The first 7 rows are patterns. Each new row is the sum of 2 different patterns, raised or lowered, with some noise. Before adding, each is slid sideways (what falls off one end comes back at the other) and multiplied by a number that may be negative. Names go in the order of the patterns.
In the rows, 100 means zero.
Some rows, each with the names of its patterns after it:
85; 100; 103; 84; 86; 109; 116; 121; 101; 92; 121; 79; 103; 96; 98; 112; 121; 112; 111; 112; 95; 102; 77; 109; 105; 87; 120; 82; 101; 96; 105; 120; 78; 104; 125; 89; 123; 109; 89; 109; 108
(5)
119; 79; 82; 112; 118; 80; 82; 107; 103; 102; 101; 107; 75; 118; 114; 112; 105; 108; 114; 107; 96; 85; 118; 91; 94; 114; 81; 87; 124; 100; 89; 87; 97; 96; 101; 119; 119; 105; 82; 95; 123
(4)
81; 103; 104; 108; 107; 81; 123; 113; 117; 88; 108; 101; 113; 96; 97; 99; 115; 115; 76; 110; 111; 98; 80; 110; 106; 78; 96; 87; 95; 80; 122; 119; 116; 93; 113; 106; 97; 98; 81; 89; 83
(6)
86; 120; 106; 78; 121; 81; 86; 120; 104; 80; 117; 108; 98; 107; 95; 91; 120; 106; 125; 103; 124; 115; 75; 81; 83; 93; 98; 111; 118; 105; 123; 88; 87; 100; 100; 122; 107; 99; 109; 89; 111
(0)
111; 96; 98; 114; 106; 76; 113; 114; 83; 76; 87; 107; 112; 115; 116; 86; 86; 79; 115; 77; 76; 84; 88; 76; 106; 95; 110; 110; 94; 91; 102; 86; 123; 107; 89; 84; 80; 90; 104; 81; 118
(1)
104; 120; 122; 99; 116; 107; 113; 84; 100; 124; 125; 95; 91; 95; 84; 83; 90; 79; 78; 81; 119; 84; 79; 117; 111; 77; 111; 107; 118; 90; 81; 109; 123; 76; 121; 108; 112; 100; 86; 95; 78
(3)
83; 88; 95; 96; 109; 104; 107; 94; 103; 111; 93; 91; 83; 108; 124; 98; 100; 87; 79; 95; 89; 90; 88; 101; 110; 103; 75; 123; 103; 94; 88; 88; 76; 109; 83; 100; 89; 108; 87; 124; 101
(2)

New rows. What belongs after each?
97; 110; 115; 74; 107; 90; 92; 104; 98; 102; 103; 97; 109; 118; 104; 90; 106; 94; 106; 109; 123; 122; 75; 102; 104; 105; 107; 121; 107; 107; 108; 86; 95; 106; 98; 123; 91; 95; 112; 103; 118
(0) (1)
59; 95; 101; 67; 105; 98; 63; 76; 79; 87; 101; 62; 73; 63; 69; 81; 114; 75; 69; 58; 106; 88; 75; 40; 96; 107; 80; 78; 78; 68; 67; 96; 64; 62; 56; 78; 77; 78; 63; 62; 92
(4) (2)
83; 104; 97; 101; 71; 81; 121; 103; 81; 85; 98; 73; 74; 96; 77; 81; 79; 115; 66; 64; 94; 102; 66; 95; 98; 104; 93; 83; 105; 118; 70; 103; 91; 95; 101; 67; 79; 64; 100; 101; 105
(6) (3)
70; 73; 80; 89; 83; 92; 97; 91; 93; 70; 74; 95; 71; 92; 89; 89; 92; 90; 82; 84; 91; 91; 66; 100; 59; 74; 101; 90; 74; 92; 82; 80; 81; 83; 76; 88; 90; 98; 93; 90; 77
(0) (2)
106; 114; 107; 117; 117; 91; 94; 125; 127; 100; 92; 118; 120; 108; 105; 105; 96; 141; 120; 120; 106; 103; 118; 109; 100; 91; 126; 111; 108; 105; 112; 103; 125; 102; 95; 85; 114; 96; 112; 118; 130
(4) (2)
130; 113; 140; 105; 120; 146; 118; 115; 141; 134; 113; 128; 115; 134; 118; 113; 126; 120; 115; 155; 123; 128; 120; 101; 106; 112; 132; 135; 132; 119; 120; 153; 128; 97; 108; 131; 149; 111; 107; 133; 117
(4) (0)
92; 83; 86; 90; 73; 85; 98; 71; 103; 69; 82; 89; 83; 109; 90; 69; 103; 60; 73; 93; 80; 70; 89; 100; 74; 85; 103; 94; 84; 68; 77; 80; 62; 105; 91; 100; 76; 93; 89; 88; 86
(5) (1)
95; 131; 80; 88; 114; 83; 106; 94; 119; 87; 72; 130; 111; 84; 105; 71; 82; 101; 99; 100; 127; 91; 110; 128; 121; 98; 99; 76; 102; 100; 73; 122; 101; 102; 110; 74; 76; 95; 98; 100; 110
(5) (1)
100; 102; 89; 95; 66; 98; 95; 95; 110; 116; 107; 111; 113; 101; 85; 86; 111; 88; 79; 119; 76; 91; 80; 102; 117; 74; 83; 122; 76; 105; 94; 86; 107; 102; 95; 90; 85; 71; 84; 91; 100
(5) (3)
109; 123; 96; 93; 99; 98; 82; 131; 122; 107; 118; 97; 97; 99; 88; 119; 104; 108; 103; 101; 134; 91; 120; 110; 81; 99; 120; 96; 100; 125; 97; 111; 127; 76; 116; 85; 110; 83; 82; 148; 124
(5) (0)
73; 84; 132; 132; 123; 113; 109; 85; 83; 75; 84; 113; 101; 113; 85; 78; 89; 103; 105; 92; 91; 131; 72; 110; 127; 70; 124; 119; 68; 95; 120; 71; 82; 107; 104; 120; 108; 73; 110; 61; 98
(5) (0)
89; 89; 95; 113; 71; 94; 124; 123; 110; 134; 127; 112; 88; 115; 94; 119; 121; 95; 101; 76; 88; 113; 106; 127; 105; 107; 110; 115; 145; 80; 135; 125; 101; 103; 127; 95; 114; 124; 85; 123; 127
(6) (0)
106; 114; 113; 98; 136; 111; 106; 99; 92; 134; 133; 108; 126; 110; 111; 99; 128; 93; 79; 85; 100; 108; 122; 91; 106; 137; 122; 97; 102; 118; 146; 113; 102; 98; 96; 100; 136; 84; 118; 113; 106
(4) (1)
128; 100; 77; 81; 129; 139; 81; 86; 101; 98; 80; 76; 98; 93; 105; 113; 111; 58; 138; 116; 106; 96; 99; 91; 117; 82; 89; 107; 102; 85; 136; 85; 76; 113; 97; 89; 98; 102; 105; 98; 121
(4) (2)
104; 99; 96; 117; 120; 95; 104; 100; 113; 102; 93; 108; 88; 105; 83; 88; 108; 78; 129; 107; 77; 110; 125; 79; 104; 109; 109; 103; 101; 93; 112; 73; 113; 91; 100; 123; 111; 114; 97; 107; 107
(0) (3)
101; 93; 80; 77; 86; 131; 82; 105; 135; 118; 88; 131; 122; 110; 112; 104; 106; 115; 80; 135; 126; 133; 122; 88; 97; 75; 126; 113; 115; 99; 117; 101; 129; 92; 118; 140; 129; 100; 105; 97; 114
(1) (3)
116; 110; 111; 134; 99; 119; 101; 125; 100; 129; 138; 123; 125; 124; 121; 121; 113; 123; 105; 132; 136; 117; 116; 98; 123; 137; 115; 129; 107; 118; 108; 113; 130; 102; 135; 139; 112; 105; 149; 114; 113
(0) (2)
81; 61; 77; 50; 85; 80; 69; 62; 103; 71; 68; 97; 74; 80; 92; 95; 73; 61; 78; 90; 48; 58; 65; 72; 89; 92; 100; 94; 87; 63; 59; 69; 91; 71; 69; 60; 90; 62; 80; 56; 92
(6) (0)
67; 59; 84; 111; 74; 110; 72; 120; 91; 67; 71; 54; 70; 115; 92; 87; 92; 101; 89; 95; 87; 94; 100; 78; 75; 90; 75; 79; 71; 69; 76; 62; 97; 56; 74; 126; 96; 64; 86; 75; 100
(3) (2)
100; 111; 83; 76; 78; 86; 76; 75; 100; 114; 77; 115; 82; 85; 88; 80; 99; 78; 90; 106; 93; 95; 86; 106; 99; 61; 103; 87; 92; 99; 85; 70; 89; 83; 79; 79; 70; 68; 113; 82; 91
(0) (3)
100; 117; 101; 76; 105; 107; 102; 108; 117; 67; 117; 99; 113; 91; 101; 134; 124; 113; 96; 121; 89; 87; 114; 70; 102; 135; 104; 94; 77; 96; 101; 99; 130; 115; 118; 73; 95; 140; 106; 99; 98
(4) (0)
72; 90; 93; 86; 79; 61; 61; 81; 77; 115; 57; 67; 91; 81; 40; 50; 73; 68; 84; 77; 107; 49; 89; 103; 70; 100; 84; 94; 80; 54; 86; 90; 46; 84; 68; 53; 79; 89; 70; 84; 67
(5) (4)
126; 120; 94; 116; 96; 120; 114; 121; 91; 90; 110; 106; 73; 109; 111; 119; 134; 108; 106; 115; 97; 104; 106; 132; 114; 98; 94; 93; 112; 95; 121; 116; 106; 124; 85; 90; 119; 85; 117; 126; 93
(5) (0)
106; 115; 99; 128; 121; 98; 122; 122; 114; 122; 130; 127; 101; 127; 133; 105; 99; 101; 128; 139; 126; 128; 103; 98; 104; 121; 100; 98; 109; 117; 107; 107; 130; 126; 121; 108; 107; 106; 116; 122; 123
(1) (2)
97; 124; 78; 93; 123; 134; 89; 87; 106; 85; 89; 92; 89; 65; 69; 109; 86; 71; 113; 111; 77; 119; 111; 125; 100; 79; 105; 117; 73; 129; 94; 104; 89; 92; 89; 76; 96; 120; 121; 99; 107
(6) (3)
139; 77; 124; 132; 112; 120; 119; 90; 105; 103; 104; 96; 104; 127; 133; 126; 95; 99; 97; 111; 119; 128; 122; 135; 127; 129; 117; 96; 107; 117; 93; 109; 105; 135; 108; 133; 97; 129; 123; 105; 104
(5) (2)
122; 89; 116; 131; 105; 132; 131; 116; 123; 105; 116; 96; 123; 112; 127; 122; 130; 122; 124; 99; 111; 124; 133; 108; 102; 115; 109; 113; 102; 87; 101; 101; 133; 115; 103; 130; 125; 107; 120; 113; 124
(3) (2)
74; 47; 89; 79; 111; 62; 58; 95; 76; 74; 91; 86; 81; 58; 86; 69; 36; 90; 70; 85; 85; 80; 74; 100; 64; 73; 109; 107; 65; 56; 53; 64; 70; 49; 79; 57; 64; 93; 53; 40; 78
(5) (3)
83; 116; 122; 88; 84; 89; 68; 70; 60; 69; 67; 58; 117; 58; 64; 99; 99; 75; 82; 96; 119; 69; 81; 100; 101; 67; 111; 83; 97; 88; 62; 72; 68; 100; 118; 107; 80; 115; 80; 100; 67
(5) (3)
116; 76; 81; 81; 113; 80; 120; 102; 105; 86; 75; 80; 74; 93; 102; 117; 97; 120; 91; 86; 76; 91; 124; 129; 90; 90; 94; 85; 75; 73; 69; 88; 56; 107; 80; 79; 116; 118; 62; 114; 97
(3) (2)
117; 86; 79; 95; 88; 70; 87; 94; 110; 113; 101; 113; 101; 97; 77; 100; 90; 92; 88; 65; 65; 118; 87; 75; 93; 101; 93; 97; 75; 71; 128; 87; 101; 95; 127; 94; 67; 97; 84; 98; 96
(6) (0)
127; 127; 73; 112; 134; 97; 101; 118; 91; 108; 102; 76; 100; 85; 97; 90; 73; 118; 125; 126; 119; 109; 88; 98; 85; 74; 115; 114; 91; 96; 97; 86; 92; 105; 125; 100; 108; 75; 85; 109; 91
(0) (1)
89; 111; 79; 102; 96; 101; 113; 94; 69; 104; 113; 113; 112; 114; 105; 100; 101; 109; 101; 114; 98; 76; 108; 127; 85; 84; 102; 118; 106; 93; 85; 114; 83; 113; 81; 91; 100; 100; 109; 88; 83
(4) (3)
87; 127; 80; 100; 134; 87; 121; 129; 93; 104; 135; 104; 98; 102; 92; 113; 121; 81; 117; 88; 109; 91; 91; 119; 117; 117; 109; 114; 100; 108; 100; 89; 127; 109; 119; 108; 93; 101; 98; 114; 116
(5) (0)
130; 101; 99; 142; 107; 116; 108; 113; 118; 128; 95; 107; 93; 120; 103; 87; 139; 135; 126; 106; 120; 108; 87; 106; 88; 120; 112; 126; 124; 105; 103; 122; 110; 120; 103; 113; 91; 98; 119; 99; 131
(6) (0)
84; 77; 63; 82; 90; 92; 73; 91; 94; 87; 82; 108; 87; 78; 88; 98; 89; 57; 91; 104; 86; 98; 115; 68; 73; 73; 97; 74; 75; 64; 77; 55; 93; 69; 87; 114; 97; 92; 95; 78; 102
(0) (1)
65; 54; 82; 94; 74; 68; 61; 78; 91; 63; 68; 68; 89; 69; 88; 102; 64; 103; 99; 56; 66; 93; 80; 52; 76; 76; 92; 94; 76; 64; 68; 74; 64; 57; 110; 75; 92; 96; 87; 71; 64
(0) (2)
136; 97; 140; 90; 75; 97; 115; 76; 96; 107; 89; 106; 120; 131; 138; 101; 92; 113; 77; 122; 77; 88; 97; 132; 105; 110; 101; 101; 107; 81; 97; 93; 112; 111; 75; 104; 116; 98; 114; 102; 109
(5) (6)
82; 116; 98; 124; 71; 84; 119; 126; 85; 120; 99; 105; 93; 95; 93; 73; 109; 122; 131; 92; 92; 106; 109; 98; 116; 121; 128; 105; 104; 94; 80; 84; 112; 63; 80; 90; 124; 96; 103; 105; 122
(3) (2)
128; 93; 107; 118; 115; 99; 122; 106; 132; 118; 123; 117; 85; 109; 96; 104; 150; 139; 142; 121; 124; 119; 99; 108; 87; 138; 153; 119; 120; 90; 96; 117; 104; 121; 101; 134; 113; 118; 119; 121; 141
(0) (2)
110; 121; 85; 89; 96; 109; 114; 96; 108; 117; 112; 101; 70; 118; 105; 100; 137; 94; 103; 126; 116; 87; 102; 104; 125; 84; 95; 102; 127; 118; 140; 94; 134; 111; 96; 82; 103; 74; 100; 124; 126
(0) (2)
81; 82; 70; 97; 73; 74; 90; 88; 85; 86; 71; 91; 58; 72; 90; 83; 55; 88; 102; 65; 61; 88; 87; 95; 64; 71; 62; 71; 85; 104; 98; 58; 93; 98; 92; 94; 102; 78; 81; 74; 78
(1) (2)
103; 129; 102; 123; 95; 106; 117; 101; 111; 92; 94; 126; 76; 88; 120; 100; 101; 120; 111; 88; 131; 126; 107; 97; 95; 114; 118; 87; 113; 114; 104; 104; 105; 78; 89; 113; 97; 103; 97; 123; 97
(5) (4)
136; 114; 140; 107; 91; 110; 113; 123; 120; 120; 139; 104; 122; 109; 107; 104; 110; 145; 110; 104; 131; 123; 130; 100; 119; 107; 88; 138; 110; 119; 117; 133; 118; 137; 128; 129; 113; 114; 102; 119; 122
(0) (1)
129; 126; 119; 107; 99; 117; 105; 94; 124; 135; 109; 111; 114; 113; 123; 113; 133; 95; 113; 94; 115; 121; 97; 129; 124; 113; 118; 137; 115; 109; 115; 106; 114; 131; 89; 103; 90; 121; 95; 104; 124
(6) (0)
100; 76; 86; 79; 102; 81; 98; 73; 97; 129; 64; 122; 115; 67; 111; 127; 62; 91; 109; 103; 105; 109; 78; 76; 59; 91; 93; 90; 100; 97; 130; 119; 89; 73; 100; 109; 72; 106; 107; 96; 91
(4) (0)
118; 103; 91; 93; 110; 117; 120; 86; 106; 94; 97; 90; 104; 130; 130; 81; 114; 108; 102; 77; 100; 83; 93; 82; 115; 87; 95; 130; 91; 89; 120; 107; 100; 102; 91; 89; 119; 70; 116; 92; 130
(6) (3)
85; 101; 100; 78; 120; 105; 88; 89; 82; 86; 109; 88; 120; 105; 106; 102; 92; 91; 73; 101; 104; 92; 91; 92; 113; 98; 99; 107; 88; 100; 87; 105; 87; 76; 92; 81; 92; 103; 81; 114; 93
(0) (1)
113; 127; 109; 86; 106; 108; 85; 88; 93; 85; 81; 103; 101; 80; 78; 110; 102; 76; 103; 107; 121; 83; 92; 110; 107; 97; 122; 90; 109; 107; 99; 98; 87; 103; 101; 104; 97; 122; 109; 95; 77
(4) (3)
50; 59; 49; 91; 77; 87; 82; 53; 68; 85; 72; 71; 75; 97; 46; 56; 89; 60; 101; 99; 66; 63; 87; 48; 78; 63; 55; 70; 77; 42; 75; 50; 80; 60; 59; 94; 95; 83; 97; 81; 59
(0) (1)
107; 88; 105; 96; 97; 110; 97; 124; 95; 94; 105; 70; 84; 107; 106; 97; 87; 96; 81; 96; 116; 111; 110; 76; 102; 107; 113; 93; 70; 121; 123; 68; 80; 118; 92; 96; 101; 101; 79; 121; 99
(4) (0)
116; 92; 115; 109; 132; 139; 108; 132; 130; 100; 123; 114; 119; 99; 106; 84; 122; 107; 97; 88; 122; 128; 129; 99; 93; 152; 86; 106; 110; 127; 113; 122; 141; 124; 133; 113; 130; 72; 103; 101; 106
(5) (6)
90; 129; 117; 83; 108; 113; 124; 97; 99; 138; 108; 106; 124; 100; 124; 111; 121; 102; 104; 89; 106; 105; 88; 94; 119; 131; 111; 117; 109; 113; 110; 121; 88; 107; 126; 133; 120; 120; 116; 92; 96
(5) (4)
86; 89; 114; 91; 76; 67; 83; 98; 79; 72; 98; 67; 80; 93; 99; 84; 101; 88; 105; 73; 80; 94; 89; 70; 71; 111; 69; 70; 104; 91; 86; 91; 75; 66; 64; 92; 92; 100; 83; 112; 104
(4) (1)
121; 121; 87; 97; 92; 90; 106; 131; 102; 105; 82; 126; 115; 114; 92; 120; 121; 106; 112; 112; 98; 136; 133; 68; 118; 127; 117; 93; 122; 114; 74; 91; 94; 118; 96; 112; 112; 139; 116; 112; 101
(4) (6)
88; 93; 78; 111; 97; 118; 118; 93; 65; 84; 109; 106; 84; 80; 128; 107; 76; 93; 89; 115; 100; 103; 102; 60; 132; 107; 89; 111; 87; 103; 114; 87; 78; 126; 91; 89; 124; 93; 80; 106; 81
(5) (4)
80; 103; 117; 114; 105; 112; 105; 104; 90; 99; 100; 91; 126; 130; 123; 108; 122; 107; 105; 89; 99; 100; 86; 105; 97; 108; 109; 112; 105; 106; 116; 130; 91; 124; 112; 106; 108; 109; 95; 115; 117
(5) (6)
84; 110; 73; 66; 101; 103; 93; 77; 81; 82; 78; 87; 112; 109; 73; 101; 103; 90; 104; 100; 84; 88; 86; 74; 107; 97; 78; 94; 67; 81; 103; 104; 108; 94; 87; 111; 71; 76; 83; 96; 90
(1) (2)
65; 92; 79; 81; 90; 96; 70; 73; 67; 84; 73; 70; 97; 89; 92; 84; 86; 93; 83; 69; 86; 83; 96; 63; 80; 72; 79; 83; 90; 64; 74; 78; 88; 77; 78; 112; 67; 67; 73; 107; 63
(6) (1)
119; 129; 85; 104; 96; 116; 102; 120; 92; 94; 108; 100; 114; 92; 82; 90; 90; 95; 105; 91; 114; 116; 113; 91; 85; 96; 115; 117; 113; 97; 101; 105; 114; 91; 105; 106; 120; 83; 107; 111; 99
(1) (2)
81; 59; 89; 64; 100; 116; 106; 82; 107; 85; 119; 80; 80; 100; 98; 77; 84; 72; 88; 82; 77; 68; 80; 75; 89; 84; 80; 94; 82; 59; 105; 105; 118; 92; 62; 88; 96; 79; 91; 78; 89
(1) (3)
102; 72; 86; 56; 79; 97; 103; 92; 112; 74; 82; 92; 80; 100; 78; 100; 94; 91; 97; 63; 72; 97; 85; 102; 102; 92; 93; 112; 88; 76; 98; 124; 59; 73; 80; 100; 106; 97; 96; 103; 91
(5) (2)
124; 137; 145; 110; 106; 119; 121; 119; 123; 126; 115; 109; 130; 129; 117; 103; 105; 150; 139; 110; 111; 130; 141; 107; 130; 122; 107; 127; 130; 98; 121; 112; 105; 123; 114; 113; 128; 130; 101; 138; 129
(4) (0)
66; 92; 69; 46; 85; 74; 68; 71; 76; 82; 94; 59; 116; 84; 88; 75; 50; 44; 75; 57; 77; 76; 97; 69; 116; 71; 54; 68; 74; 89; 90; 81; 92; 64; 87; 79; 84; 74; 46; 100; 87
(0) (2)
103; 90; 57; 75; 67; 87; 49; 70; 94; 95; 55; 74; 75; 86; 69; 72; 62; 68; 62; 87; 111; 58; 104; 93; 70; 58; 92; 83; 90; 73; 62; 75; 71; 45; 62; 37; 55; 40; 79; 82; 74
(0) (3)
113; 92; 134; 87; 95; 88; 119; 113; 107; 100; 123; 129; 92; 118; 106; 91; 120; 113; 89; 113; 126; 128; 104; 128; 117; 101; 86; 111; 129; 123; 88; 91; 130; 136; 108; 81; 137; 135; 103; 97; 114
(4) (6)
102; 76; 103; 127; 72; 84; 120; 128; 111; 93; 86; 73; 72; 108; 120; 120; 72; 109; 132; 122; 103; 110; 102; 113; 84; 87; 102; 105; 91; 125; 65; 83; 101; 110; 111; 99; 90; 118; 87; 77; 106
(4) (1)
129; 129; 111; 118; 106; 122; 109; 86; 140; 89; 105; 119; 95; 112; 117; 112; 116; 90; 122; 112; 102; 133; 133; 104; 92; 107; 119; 118; 96; 104; 135; 127; 85; 107; 102; 114; 109; 109; 124; 101; 134
(5) (4)
94; 83; 111; 110; 118; 79; 72; 87; 122; 61; 93; 90; 95; 79; 88; 88; 86; 105; 105; 104; 96; 97; 116; 109; 76; 84; 98; 105; 93; 76; 104; 92; 80; 86; 89; 82; 65; 117; 92; 68; 92
(1) (3)
105; 88; 110; 81; 145; 123; 106; 92; 114; 109; 113; 109; 98; 93; 96; 101; 103; 103; 99; 120; 113; 123; 119; 110; 80; 110; 99; 109; 94; 106; 115; 122; 99; 107; 118; 111; 96; 82; 95; 121; 75
(6) (2)
118; 119; 139; 131; 113; 128; 135; 120; 103; 109; 117; 138; 151; 133; 115; 105; 95; 131; 100; 100; 104; 116; 115; 130; 102; 146; 132; 116; 109; 117; 97; 146; 117; 117; 105; 116; 108; 144; 112; 124; 123
(1) (2)
